The groups are shells around one centre, one inside the other: the same stretched ball of 7 dimensions in 7 sizes.
(in the rows, 128 means zero)
Known rows, each followed by its group:
[117 178 134 132 141  50 141 132 169]  J996
[ 89 171 109 128 162 108 131 146 142]  J773
[ 98 154 149 134 149 100 146 170 151]  J109
[ 98 134 133 131 135  71 116 176 166]  J773
[ 91 139 141 138 148  52 134 151 138]  J874
[ 98 131 143 132 123  89 113 154 160]  J874
[ 85 125 141 135 142 108 119 170 135]  J109
[ 93 160 146 137 156  87 127 200 159]  J874
[125 136  93 128 140 107 121 101 110]  J996
[118 180 117 120 158  67 189 141 178]  J706
[ 81 183  99 122 177  80 152 176 173]  J781
[ 99 190 118 130 169  52 146 177 176]  J781
[129 156 120 127 155  96 179 129 134]  J109
[138 137 102 125 152  92 175 113 115]  J706
[ 96 128 114 121 154 113 182 119 124]  J996
[109 150 121 130 129  46 114 133 168]  J996
[ 81 175 125 125 157  60 151 158 183]  J874
[119 118 146 141 134  75 119 165 126]  J188
[117 173 124 138 156  76 118 165 143]  J188
[110 129 138 145 147 111 120 126  83]  J996
[112 169 114 124 151  91 148 151 165]  J188
[122 134 124 144 140  88  90 152 109]  J781
[132 168 130 131 147  71 143 176 170]  J996
[ 96 174 116 127 142 108 126 107 150]  J706
[125 151  91 121 150  93 164  93 127]  J109
[108 153 166 150 142  74 108 177 134]  J773
[111 188 102 122 170  68 175 139 164]  J874
[ 97 171 121 134 165  59 124 198 165]  J109
[ 83 144 117 122 153  60 156 152 168]  J781
[103 125 112 127 158  72 161 156 132]  J996
[ 99 171 101 130 169  87 130 165 143]  J773
[121 127 114 130 137  70 133 131 132]  J188
[105 161 116 121 153 121 170 127 147]  J781
[129 152 112 135 158  64 145 146 125]  J188
[ 91 164  94 120 150 100 120 146 166]  J781
[ 72 149 124 131 173 107 161 155 123]  J109
[ 89 165 127 124 148  94 170  99 148]  J706
[134 190  84 118 161  86 173 106 153]  J706
[ 84 131 153 131 149  77 169 166 151]  J706
[127 168 116 138 149  56 123 125 132]  J781
[ 60 140 129 139 159 103  99 176 127]  J996
[107 173 102 124 155  75 134 159 171]  J188
[103 161  99 113 147 111 180  89 152]  J996
[ 90 131 112 124 140  74 135 134 153]  J773
[ 65 147 113 127 170 100 159 132 123]  J781
[104 139 146 132 144  88 165 141 139]  J188
[ 89 173 123 130 172 100 158 167 146]  J773
[ 77 147 117 126 149  81 120 174 169]  J188
[ 80 151 125 137 163  65 127 158 131]  J109
[ 85 121 157 148 133  93  84 162 115]  J874
[ 94 140 125 143 164  65 113 184 120]  J874
[ 55 124 145 140 146  87  89 197 145]  J706
[ 82 161 158 143 146  41 114 181 168]  J706
[105 172  95 128 173  66 138 167 149]  J874
[106 159 123 123 130  60 141 121 181]  J706
[ 75 142 159 141 140  94 106 179 149]  J109
[100 158 141 135 159  94 143 190 151]  J874
[127 157 106 125 138  82 146 100 142]  J188
[125 126 115 137 127  86 101 108 110]  J781
[ 88 148  91 121 164 121 156 118 122]  J109
[132 149 125 138 131  71 113 114 127]  J773
[102 148 145 143 151  47 108 205 154]  J773
[133 143 143 136 139  56 151 150 145]  J773

New rows. What belongs after each?
[ 53 160 118 126 152 106 121 135 156]  J706
[ 89 163 123 131 179 101 162 184 137]  J996
[ 89 108 132 138 140 116 104 157 106]  J706
[111 173 147 141 166  80 144 195 146]  J996
[122 164  91 123 161 105 166 103 122]  J109
[151 163 131 130 141  66 167 140 155]  J706
[ 93 185 108 116 163  93 177 145 184]  J996
[ 99 137 123 134 159 111 129 180 125]  J706
[103 162 128 139 172  68 144 180 130]  J773
[ 72 169 154 136 150  90 126 178 170]  J996
[ 88 128 166 143 147  81 139 175 129]  J773
[133 170 123 134 145 104 147 101 121]  J996
[ 88 186 111 125 172  69 156 169 174]  J109
[147 128 120 136 129  65 123 123 122]  J781
[128 149  78 118 150  91 146 115 138]  J996
[102 154 158 142 161 101 157 172 123]  J996
[126 150  96 130 150  61 133 122 130]  J874
[142 142 122 132 150  78 162 143 125]  J874
[108 137 130 136 152 126 143 131 100]  J781
[136 157  94 123 163  66 176 137 141]  J706
[121 124 136 132 137  63 149 153 143]  J874
[122 135 108 130 147  54 138 142 136]  J874
[ 91 178 127 125 174  68 188 171 171]  J706
[106 135 117 133 154 120 135 142 107]  J874
[ 79 152 156 142 141 110 108 147 131]  J706
[131 162 102 119 139  94 165  87 146]  J781
[100 121 149 138 129 107 129 111 110]  J874
[114 123 124 133 126  77 105 144 140]  J773
[116 164 159 142 135  90 119 158 150]  J996
[130 162 123 130 150  73 170 114 135]  J773
[ 75 193 121 127 165  89 140 155 172]  J706
[ 86 144 100 130 159 110 122 124 110]  J874
[103 177 106 123 169 110 174 125 138]  J109
[ 90 116 165 144 148  85 142 173 115]  J781
[114 175 115 135 162  49 137 155 149]  J109
[ 96 130 134 130 123  77 122 115 147]  J874
[122 135 101 126 158  93 165 129 117]  J874
[ 80 124 156 135 136 100 139 143 134]  J109
[100 177 135 125 144  92 158 136 176]  J996
[ 80 160 104 113 163 104 180 147 171]  J996
[ 92 143  98 132 156 109 106 137 113]  J996
[110 153 165 153 159  78 120 197 117]  J706
[131 131 149 150 135  60  96 175 120]  J109
[ 83 139 138 127 134  81 141 128 158]  J109
[134 159 154 138 137  73 153 138 144]  J874
[135 145 106 128 149  97 158 112 117]  J773
[ 72 168 139 130 142  99 124 136 163]  J706
[106 112 121 131 141  61 129 164 138]  J706
[ 73 119 156 148 145  77  94 183 119]  J874
[108 157 138 140 158 113 132 164 119]  J996
[ 92 154 125 127 155  71 138 194 177]  J874
[107 121 154 143 120  64  88 166 144]  J109
[123 164  80 117 147  99 149  95 145]  J781
[114 165  97 131 173  74 156 131 117]  J996
[113 167 131 132 144  48 131 165 176]  J188
[ 89 149 154 147 152  78 103 189 134]  J188
[140 171 140 141 143  50 118 183 163]  J996
